The same things were measured in two ways. Each way mixes the same 10 hidden numbers, adds some noise and spreads widely along 5 directions of its own, which tell nothing about the thing.
Some things both ways: the first way, then the second way.
[-12  10  -7  -3  31  27 -20 -26 -13   6 -12 -37  25 -18 -15  -7  23 -16
  -2  25]
[-31  11  20  20  -2  13 -12 -24 -11  21   8  24 -22  15  11 -32  -4  -8
   2   8  16  25  -7  10  28 -10 -30]

[ 14   7   3  -8  -7 -18  14  30   6  10   4  -8   5   5 -14  13  31   6
  -4 -20]
[-11  22 -25  13 -19 -24  11   3 -23  -5  13  -7  16 -10  30  15  12  24
  -4 -59 -24   1   7  16   1 -24   6]

[  7  -1 -10  10  -9 -28  25  -4  16 -20   1 -10 -11   6 -25  36  17   1
  19 -15]
[ -2   9   4  15   6  11 -12  24  13  -2   0 -12  -9  -7  -7  27  26  17
   0  -6 -18   0  12   2 -18  -4  13]

[ -3  12   1   2   3   2  -2 -20 -12   7 -18 -32   4 -22 -37  64  34  -1
  16  -2]
[ -8   7  24  18 -19  -1  -6   4  -1 -10  14   3  -1   3 -17  11  -3  35
 -20 -19 -31  10  -4  -3   3 -13  19]

[ 10   3  -2  -1 -16 -28  27  45  30 -13  16  -3   3  21 -20  11  22   0
 -10  -6]
[ 14 -19   7  22   9  15  -7  15  17   1   6 -34   0 -13  10  18  38  13
 -22  -1  14 -30 -13  -5 -69  -1  40]

[ 18 -11 -10 -21 -11  14   8  35  -8  -5  10  15  15   5   8 -10 -29  15
 -19 -19]
[  3   2 -14 -17  -9  22  -1 -17  -7   6 -21  49  34  24  -4 -13 -23 -16
  14  -6 -20  -2  -4  -4  16 -14 -52]

[ 31 -12  -5  -1 -18  -8   4  14  38  -8  16  12  -9   8  -2 -19  16 -11
  -2  -5]
[ 48  -1  13  11  35 -10 -35  20  -2  -6  30 -29 -22  31 -20  13  33 -10
  17 -12  29  -9 -45  32  -8  25  25]

[ 22  -4 -41  -6  17  -3  13  -4   8 -10  14  -5  22   4 -26  34  -1  -5
  32   2]
[ 15 -18  47  19 -29  34   7  22  14   4   2  17  -2  15 -34  11  11   8
 -30  23 -20 -22  -3 -15 -32  19  42]

[-23  -8  29 -16   2  16 -10  23  -5  -4  28  22   1  -4  20 -14  14   4
   8  10]
[-14  -9  25   3  19  32 -21  10   1  22  14 -15 -11  -5   8  18  41   3
 -18  10  15  -6   6   2 -19   8  15]

[ 42 -23 -11 -27 -25  12  29  17  20 -17  -4  27  -7  20   8  -1 -51   9
  -9  -6]
[ 10 -10   5  -1  -9  22 -22   1  22  10 -12  22   6  37 -12  -5 -10  -2
  22  40  -7   5  -7  17  25  -1 -36]

[ 10   5  17 -27  18   7  -3  42 -19   7   6  22   4   2  31  -5  -8 -14
  -4  -5]
[  7  -6  -6  -3 -17  -9  19  11  17 -15   5  -3  13  12   0  29  -1  20
 -20   2 -20 -40 -17   5 -11  34  22]

[ -8 -19  33 -27   9  -3 -15  44  24   8  17   9  26   2   2 -19  24 -15
 -17 -15]
[ 11   9  16  10   1  15  13  -4 -19   4  15  21  26  -9  14  24  -2  -3
 -11 -10   3 -22  13 -25 -18 -17  20]

[  9   6 -37   6  28 -46  16  -2   7   9   0 -32  -9  13 -26  18  24  -1
   2   6]
[-26   3  -7  18 -15 -21  35  -9  15 -22  -5 -14 -18  -6  -5  21  -2   8
 -24  -9 -18 -14   8  -2   7  12  17]

[  4 -17  25  -8   6  28 -17 -27  -8  -1 -11  -5  -7  -8   3   0 -12  -1
 -28  -6]
[ 19   8 -15  -8  33   9 -24 -32 -33  21  -1 -20  11   5  31 -24   3 -27
  23 -11  28   8  -1  23 -14 -24 -15]

[ 12 -13   3  -7   0   8 -17 -38  -9  -6 -23  -4 -21  -3  -9  53 -31  -4
 -16   3]
[ 18 -15  19  13   9   2  -7  -6  10 -11  -2 -41 -18   2 -20   7   7   8
 -17   6   1  -5  -7   5 -34   4  35]

[ 10   8  -5  -4  22  -6 -20  17  -3   7  -6 -17  15  -8  -2 -30  30 -15
 -16  -6]
[ 10 -17  20  21   5 -19 -14  11  -4 -31   3 -37 -23   2 -19  27  28  27
 -34 -24   9  12 -15  13  -6   1  40]

[ 31   1 -15  29 -29 -15  41  16   2  -8  -2  -3 -28   3 -17  52   8  15
  24   9]
[-23   3   4  26 -11  12 -15  -2  -1  -2 -15  -7   3 -20  19 -13  19  26
 -32   3 -10  10  -2  -6 -27 -21  25]

[-13 -10   4   1  20  -4   7 -17   2 -13  20 -11  11  11 -22  27   2   3
 -20 -17]
[ -5  10 -13  10   0  20  17  13  -1   3  -5   8  11 -11  -5  15  30 -20
  -7 -29 -24 -24  11 -15 -30  -6  15]

[  3 -19  11  -4  18  35   2 -75  -4  -5   2 -22 -16  10 -11   4 -21   9
 -38   0]
[-12  -5  -7 -11   9  18  -4  10   3   2 -15   4  -5  11  -7  17  30 -21
 -10  14  -8 -10   1   9  19  28   6]

[ 34 -15   7 -16  32 -15 -25  57  -6  15  11  20   2 -11  29 -47  13 -28
 -11 -23]
[ 60 -10   3   0  27 -18 -16 -16 -21 -37   2 -26  19  13 -20   4  -9  -8
 -12  -5  14 -16 -43   1 -20   4  50]

[-20  10   0  -7  35  21 -19 -23  -7   4   8 -37  39 -12 -27   5  35 -10
 -22  -9]
[-21  15  12  21 -24  11  13  11  -8  -5   3  43   3   3 -16   8  11   1
 -19 -29 -32   0   0 -15  17  -9   4]

[-13 -26  11   8  26  33   3 -29   3  -4  -4 -29  21 -23 -33  38   9  -6
  -4   7]
[  7 -11   3  19   6  -1  -5   0  -3  19  38 -29  -1  10   8   6  38 -13
   3 -23  19 -15 -15  19  -9 -18  18]

[-13  11  35  44  -4  29  -6 -28 -52  10   3   0 -10  -7  13  47  13  28
   8   9]
[-10  -4 -20  -6   8   1   2   0 -13  -8 -20  -5  -3   3   0   2  29 -14
 -17 -38  -4  -2 -10  14  -8  10  -5]

[ 11 -27  -2  18  22   1  17 -10  15  -9  -6 -21   1 -16 -18   4  16 -14
   9   7]
[-20  16   5  14   9  21  -6 -24 -18  17   2  20  17 -16  38  -4   0  -7
  -7  23  15   2  17 -17   6 -27   1]

Other things, the second way, with their names:
k806: [-26  34 -22  22   1  18  -9   9  15   0 -16  25  18 -22  21   8   6  12
   8  11 -32   0  15 -17  -2 -25 -10]
k967: [  6  12   3  -3  -6  25 -20   3  -7   5 -13  18  33  -4  15   1  -7  23
  -6  15 -26  -2   4  -8 -20 -10   8]
k934: [  3  19  11  -5   7  -2   2   5   7   0  25  37  -5  31 -13  32 -20   8
  30 -31  -6  -2  -7   7  26  11 -60]
k980: [ 20   8   7   1  20  26 -10  11 -18  25   3  -9  -4   1   8   3  31 -19
  12 -28   8  -7  11  13 -45   0   3]
k323: [ 58 -58  28  -2  -3  -1 -15  24  37 -38  -9 -11 -10  60 -72  22  14  -3
 -27  30  10 -30 -64  17  -2  55  30]
k121: [-33   2   5  32 -24 -13  -3  -2   1  -9  -3  -8  -9 -11  31   9  11  42
 -32   3   2  17   3   8  12 -16  13]
k236: [ 16   0  -9   0 -11   3   0  17   8 -25 -28  36   9  29 -20  12  -5  -3
   0   2 -21  -6 -15   8  19  22 -20]
k745: [-20   8  17  21   1 -29  11 -12  -4 -10  30 -38 -37  -1  -1  24   2  31
 -10 -45   1  14   6  16   3  -8   5]
k555: [ 36 -23  -6  -5 -25  -3  -9  17   2   2  -4 -15  10  37 -22  13  14   4
  13 -28 -21  -2  -5  38   2  -6 -11]
k854: [-40  30   3  24 -39  17  -4 -31 -29  23 -17  56   5  10  27 -59 -23  -3
   4  -7 -20  41   9   7  31 -41 -44]
k192: [ -6   1 -10  26  -2   3 -16  -5  -7   1  -6 -31  12 -24  20   5  25  14
  -8  -9  -5  15  23   3 -14 -55  24]
k454: [-10  47 -15   9 -11  24  22 -22 -13  20  -1  64  39  -7  41 -18 -43 -12
  25  -5 -22 -18  16 -28 -17 -24 -39]
k565: [-20  18 -25   9 -18  14 -22  -1 -19  14 -12  12  33 -11  32 -22  23  10
  -7  -9 -29  12  -2   9   5 -37   8]
k856: [ 20  27  -8 -17  17  31   8 -19 -10   3 -26  47  31   6  10  -2 -40 -25
  23  17 -12 -17  15 -23 -17   6 -31]
k866: [ 23   1  15   1   9  -8 -16  26 -23 -12  11 -34 -11   0  -4  39  33  33
 -17 -50  -4   7   4  23 -30   9  34]
k553: [-17  15  11  12   7  -3  -9   8  -9  -9   5 -18 -19 -13   8  18  20  27
 -26 -13 -11   5   2   6 -10  13  31]
k154: [ 31  -8  -1   5   1   0  27 -16 -20   5  -4 -23  -5   8   3   8   1 -29
   8 -35  15 -13  23  13 -34  -8   0]
k248: [ 74 -24  22 -46  59   1  -4 -19   0 -17  21 -28   5  40 -37  35 -28 -22
   9   6  32 -50 -39   4 -31  61   3]
k685: [ 23   8 -12   4  24   2 -42   4 -28  33  27 -62   7  -7  45  -4  47   5
  17 -21  18   3  -3  42 -36 -23  34]
k769: [  9  12  32   3  11  46 -12  -6 -11  25  10  49  16   9  14  -2 -12  -8
   8  15  18  -6   2 -21 -20  -6 -26]
k678: [-10  17  15  19  17   5  -6 -22 -29  27  33 -15 -15  -5  22  -3  14 -11
  13 -34  21  17  19  10   0 -39  -5]
k66: [-19   0  48  18  -7  23  -9  -3   7 -25  -6  51  -1   5 -21  -2 -14  26
 -55  40  -5  -4 -34 -39   4  24  25]
k725: [ 41  11 -16  -8  44   6 -26 -22 -12  25   8 -34  -5  24  16 -27   0 -35
  50  -4  29  -7 -19  37 -33   1 -23]
k367: [ 35 -12  -6   1  14  32 -21 -15 -20  26 -16  -5  17  15  21 -34  15 -39
  16  16  29  -6  -7  17 -36 -17  -1]
k627: [-48  16  -3  21   2  10   8  10  24 -23 -14  46  -4 -12 -10  28  12   6
 -23   8 -20  -5  -1 -32  30   5 -13]
k124: [-36  -4  -8  39 -21  -2  -7   5   4  -6 -21 -31 -19 -23  12  -4  44  17
 -33  -2 -16  22  16  12   1 -31  37]
k203: [-26  12   7  41  -6  36 -11  24  15   3 -28   9 -11 -28  -3   4  39   7
 -20  13 -23  13  25 -20 -30 -21  25]
k659: [  4  16   4   0   7   1   2 -27 -18  10  26  34  15  24   6  -9 -22 -22
  17 -12   9 -11 -23  -1  26  -9 -28]
k754: [ -1  13  16  11  38  17 -23 -34 -21  -1   5   0   9 -17  14  -7  -8 -11
  -9  23  25   7   0 -27  -6 -26  18]
k713: [ 12  27 -17  -3  45   8 -39 -10 -32  15  -1 -45   3 -23  34  -2  22   4
  23 -28   7  23  19  20 -39 -32   7]
k140: [  3 -34  -5   0   4  -4   9  19  34 -13   2 -33  -9  13 -15  41  39   9
 -26  -8   6 -37 -23  12 -23  34  14]
k12: [ 14  -2  11   3  21   4 -35 -17   8  18  20 -30  -6  16  21  -3  -8  15
  23  30  23   6  -9  25  -3  -8 -13]
k493: [ 42 -10   9  14   5  24   6 -14  -7  12  -1  17  23  13   6  -5  -7 -35
  13  12  27 -21   1 -14 -29 -24  -2]
k107: [  9  13  -4  -1 -22 -17   5   6 -11 -11   8   0   3  22 -11   8  -5  13
   0 -22 -37  -3 -11  24  21  12  14]
k561: [  9 -12  -5 -10 -25 -12  15   4  18 -17   9  15  13  42 -40  10  -9   1
  -7 -17 -39 -28 -41  13  25  27  -5]
k452: [ 37 -26  35  23 -17   5  -7  26  10  16  30 -31 -22  31  -5  25  30   9
   2   8  22 -14   0  34 -20  11  28]
k979: [ -3  13   6  18   5  19 -10 -13 -13   8  -5  30  -5  15  -8 -31   2 -24
   8  -8   1  10 -15  -2   1 -12 -16]
k768: [-42  46 -24  17  -5  10 -12  -1 -46  14  -9  13  16 -39  48 -15  33   9
 -11 -48 -32  28  23   2  -3 -43  13]
k337: [  4  10 -33  20  -7 -15  -9  -5   2  -6   3 -16  16   6  -6 -18  17 -10
  10 -27 -29  -4 -27  16   4 -31  14]
k630: [-21  31 -18  -5  21  -8 -10  -8 -18  -9  -8  17  -8   3  18   3   0   5
   9 -34  -3  20  -7  16  19   7 -42]
k549: [-34  16 -21  24 -14  10  18 -20  -9  10 -17  11  12 -24  42  -9   7 -10
 -13   3  -4  -1  29 -10  -1 -32  -2]
k958: [ 45   2  11 -18  33  15 -16  -8 -27  25  23  -6  -3  32  17  -9   5 -31
  24  -5  39 -21 -25  28 -25  33  -7]
k799: [ -9  13 -15 -15   6  17 -13  12  -8  10 -22  29  -4  19   3  -1  16 -11
  14 -23 -14   9  -3  23  10  19 -46]
k605: [ 40 -45  20   5   4  16  -9   3  15  12   0 -38 -10  24  -4  21  21 -12
  -2  30  38 -15   7  21 -25   6  10]
k58: [-13  -2  17  37 -31   6 -21  32  15 -10 -16  -4  -9 -10  13  29  20  65
 -18  -2 -17  30  25   8 -14 -29   2]
k489: [-18  -1  22  22  -1  10   3  -4  23 -19 -10  29 -14   7 -29  26 -14   9
  -6  13  -8  13  15 -22  27 -15 -28]
k666: [ -8   5   1  22 -10 -19  -1   1   4 -32  -4 -10 -10   2 -22   9   1  25
 -21 -27 -27  11 -14   4   5  -8  18]
k50: [ 31 -20   2   4  23  16 -36  -6   7  11   1 -14  -1  31 -16 -19  24 -32
  19  24  23  -3 -32  21   0  -5  -1]
k360: [ 23  -7   7  16 -26   2  -5  -2   6  -7  -4  -5   9  26 -21  -9  -6   0
  -2  25 -24  -6 -12  12  12  -6  30]
k228: [ 11  12   5 -19  -8  17  -2  -4 -13  -2  -9  30  34   7  17   6 -28  21
 -12   6 -20 -17  -5  -7 -17  18  -5]
k46: [ -4  23 -10  16   6  10  -3   6  -2  -6 -25  27  -7  -2   5  12   1  -6
  20 -14  -8  19  24  -2   6 -20 -35]
k82: [-19  -1 -26 -14 -16   6  34  -3 -14   8 -10   4  20  -6  26  13  20 -10
 -26 -37 -15 -32   6   6 -22  18   3]
k508: [ 19 -16  17  10 -14  10 -21   1  -3  -2  -8  -4   2  23 -12  -7   5   8
  -9  11  -4  10 -11  16   1  -8  11]
k352: [ 12  23 -36  -3  59  -7 -28 -12   6 -17  -1 -20   9  -6  -2  12   6 -18
  34 -15   1  -3 -19   1  -2 -15 -14]
k4: [ 29  12  13 -10  10  38  -4  -9 -19   7 -32  35   8  15  -7 -15 -24 -24
  14   9  -3   2  13  -7 -27   9 -22]
k293: [ 24   8   6  -9  30  11 -19  11   2  -4  14  20   6  24 -14  22   5  -7
  17 -12   6 -15 -26   2   0  18 -20]
k209: [ 16 -17  20  28   7  27   2  -9   0   5 -14  -7  -7  -5  -1  -9  15 -25
 -16  18  26  -9   8 -15 -42 -14  25]
k188: [-17   1  22  24 -21   8   3   9  19  12  15  11 -21  18  -4   8   7  14
  -1   4  -6  -1  -2  10   7   5 -13]
k905: [-23  42 -48   6  16 -24  -3   3  -4  -7  -5  -7 -11  -4  28  11  12   2
  28 -38 -19   9   2  29  22   3 -33]
k614: [  9  24 -18  12 -10  -4   4  11  -5  -3  -4  -7   8  -2   4  11   3   8
  13 -25 -36  -4  13  13 -12 -10  12]
k400: [ 23   7 -16 -42  31  13  22 -10   2   1  -2  12  28  10  10  43 -26 -13
  19 -15   1 -45  10  -9 -27  34 -43]
k86: [ 30 -48  10  -4  -2   3   7  -8   6 -13 -18 -43  -1  14 -15  16  14  -6
 -32  10  17 -20  -4  11 -28  13  31]
k573: [ 21  18 -21 -25   3  16  -2  16 -14  -6 -26  15  31   2   8  15   1   6
  -2 -15 -36 -20   0   5 -31  30   7]
k655: [-16  18   0  14 -22   9  -8   1  15  18  10  21  -2  21   2  -8  -9  17
  25  -8 -34  10   0  16  16 -17 -39]
k191: [ 23 -11  14 -10   3  22   0   3   5   3   8  17  24  17 -10  17   0  -7
  -7  15  -3 -34 -16 -10 -14  18  10]
k369: [ 42  -8  -4 -30  18  16 -17   9  14  22  21  21   8  64 -17   3  -3 -28
  47  -3  10 -31 -44  36   5  43 -57]
k29: [ -6   1  18   2  19  42 -34   8  -5  17 -15 -30  -4 -24   4   7  32  17
 -14   6 -15  14  28  -4 -49 -18  25]
k737: [-39   3   8  22  -4 -13 -11  19  30 -32   1  15 -25  13 -29  39  20  23
 -19  18 -19  13 -11   0  71  13   1]
k374: [-29  -2   6  29  -3  -8 -24  24  44 -22  11 -17 -15  -3 -28  29  27  51
 -18  -8 -33   9 -22   0   9 -13  11]
k238: [  4  12 -16 -10 -32  -3  24  28  28  -3   0  19   5  32 -17  36 -11  14
  22  -9 -55 -26  10  21  18  31 -23]
k526: [ -4  25  15 -10  14  20  13 -21  -3   5  13  39   2  16 -16  -1 -33 -24
  11  18 -17 -21  -7 -19  17  24 -11]
k972: [ -6  -7  27  43 -18  11   8  21  16 -28 -11   8  -1 -20 -22  30  19  24
 -45   4 -17  -6   8 -35 -23 -16  49]
k724: [ 32   8 -12   2  -5  10   6 -36 -28  28   3  -4  31  12  37 -38 -25 -27
  23  -3  11 -14   0  13 -31 -27  -5]
k205: [ -7  24 -15  -3  18   3  -6  -6   1   0  11  43  19  16  18  -7  -6  -8
   9  -5   4 -25 -44  -4   7  23 -28]
k977: [  5  32   8   1   6   6  14 -34 -29  -7  -1  55  19   7  20 -15 -50 -13
   4   5   7  -9 -10 -22   8   7 -19]
k689: [ 30  -7  -9  37  16   4 -38 -11 -19  10 -27 -46 -25   3  23 -41  29 -19
  20  -8  41  41   5  40 -36 -47  -1]
k525: [  6   8   6   1  18  -5  -6  -8  -9  -6   8 -13 -10   4  11  16   3   3
   0  -6  15  -2  -3  10  -4  12   4]
k229: [ -7  23 -17  -6  15   9 -31  24  -1  10 -10 -13 -11   3  16  18  27  16
  22  -8 -20  18  17  33   5   7 -17]
k883: [ 12  -7   1   9  -3 -29 -13  -8 -30 -25  -6 -29 -16  16   6  -9  14  16
 -31 -25  13  15 -33  35   5  15  31]

Some of these things the first way, each followed by its name:
[ -4  -8   9 -21  -3  13 -43 -16  -5   2 -23  -4 -11 -18   0  33 -29  -5
 -20  18] | k745
[  6 -10 -29   7  37 -14 -10 -19 -11   1  -9 -20  32  -1 -14  13   2  -3
  21 -10] | k154
[ 37   1  -3  -2 -10   9  16  26   2  12  10  13   5  19  14  -7  -2   2
 -12  -2] | k323
[-12  -5  44 -40  23  11 -10  18 -19  17  14   3   1  12   7   4   2  -6
 -54 -29] | k337
[ 18   8 -30   8  -2 -36  28 -10  17 -15  -2 -24  -7   9 -27  14  26   2
  13  -5] | k725
[ 34  -9   3  -2 -23   5  19  18  -1  12   2  25 -13  11   7  25  -6  14
  18  -2] | k508
[ 25   6 -26  26  17 -14  -2  19   5   1 -12 -22  14 -17  -7  -4  40 -23
  28   8] | k977
[  4  -3 -32 -11  30  -3 -13  12  -6 -28  23  10  29  -8   6 -28  -5 -11
  25  -6] | k980
[-13   7   8  13  40  -8 -18   5 -22 -20 -14 -13  41 -11  18 -24  23 -28
   9 -21] | k46
[ 28 -29 -33   0  29   0  21   7  10 -14 -14  -2  29  -3   5 -13 -19 -12
  29  -2] | k605
[  3 -19  19 -12  12   5   5 -12   9   6  -4  -7  -2  23  -2   6  -6  -2
 -42  -6] | k549
[ 10  -9 -13  -4  13   5 -22 -14   5  -9 -16 -16  -2 -25 -11   1  -4 -14
 -15   1] | k248
[ 13 -39  19   5  13  39 -15 -11   8 -17 -22   8  29  -6   4  21 -36 -22
 -16 -10] | k493
[ 15  -7  31 -14 -10  20   4  22 -21 -11  -4  32 -10 -11  24  29 -16  -6
  20 -12] | k967
[  0  15  18 -17 -11  -2 -22   9  -6  10   4   0  12  -2   3 -12  37   1
  -1 -21] | k866
[-18  11  19  -2  -7   1  -2  34  22  -6   9 -10  40  -4 -17  -9  59 -11
   9  -4] | k769
[-10  21  15  16   1  34  -4 -42 -38  -8  -6 -18  15  -3   8  11  11  12
  -1  -1] | k799
[  9   5 -43 -11  35  -2  17  12 -11  -1  23 -22  26   8 -13 -27  -1   8
 -11  -4] | k82
[  8 -25  10  -4  -1   8 -13 -11  17 -10  -2   9   2  18   0  11 -25  -9
 -32   2] | k209
[ 17 -20  17 -11 -25   4  18  34  17  -2  21  33 -10  13   4  20 -10   8
   4  -6] | k191
[-12   4  36 -20  32  -1 -17  17 -36   3   4  22   4  -1  28  25   7 -15
  25 -26] | k614
[ 29  10 -17  -7  12   7   5 -13 -22 -18  -1   2   0  -1  11   0 -18  -8
   7 -29] | k573
[ 26 -20  -4 -30   3  16   0   5  22  -7  -4  14  26  11   4   2 -18 -17
  17  -1] | k452
[ 13  -3   0  16 -29  -2  39   4   9  -8   3  -5 -16  22 -19  40  -4  25
 -14   9] | k140
[ 26  -7  -9 -26  34   5  14 -24  -3  16  -7 -16   5   6 -16  26   3 -11
  -1 -19] | k360
[ -8  15  27  -5   0   6 -17 -22 -14   7  -3  -9 -19  -4   6  21  28  -2
  -2   7] | k553
[-14  11  38 -28  -6  -8  -9  46  10  -1   6  12  21  16   6  14  22 -16
 -18 -17] | k454
[  5  20 -15  -2  24  24  -7 -11 -31  15 -11 -23  32 -13  -8  15  20  -1
  15  14] | k854
[  4   4 -22  33  -4 -43  40  13  35 -16  13 -40  -2  11 -42   0  47   1
 -15  -1] | k627
[ 19 -16   9   1  -7 -23  26  38   8 -32   8  27 -20   6  13  16 -14 -11
  13 -16] | k806
[ 13  -7 -21  31  14  14   1 -23 -10 -14  -3 -16  14 -14 -13  28  -2  -5
  16  15] | k979
[ 41  17 -17  18  -6  -4   5  -8 -12  31  -9 -20 -13   3  -2  -5  35  10
   0   7] | k883
[ 10   4 -17 -22  36  14   0  27 -36   8  13   0  24  -9   0   5 -12   0
   0  -5] | k561
[  5  -2  -9 -33  -1 -39   7  34  36 -20  32  17   0  41   3 -28  -3  -8
 -31 -23] | k203
[ 33 -21  -8   3 -10   9  24   6  15  -4  10  19  -2  22   5  -1 -19   8
  -5  -9] | k367
[ 29   6 -48  -6   8 -25  -3  16   5 -16  13   9  17  11   7 -27  -5  -4
  21 -14] | k4
[ -1  -2   9 -23  48   6  -9 -21 -18  10  -5 -21   6   5   7 -16   3 -15
 -32 -10] | k124
[ 12 -23 -10   2 -15   1  -3 -11  23 -24 -26 -10  -2   1 -20  23 -28  -4
 -30  -2] | k489
[ 10   9 -36 -17  24  -6  18  25 -11 -19  -4 -10  29 -14 -12  13   1 -11
  38  -3] | k655
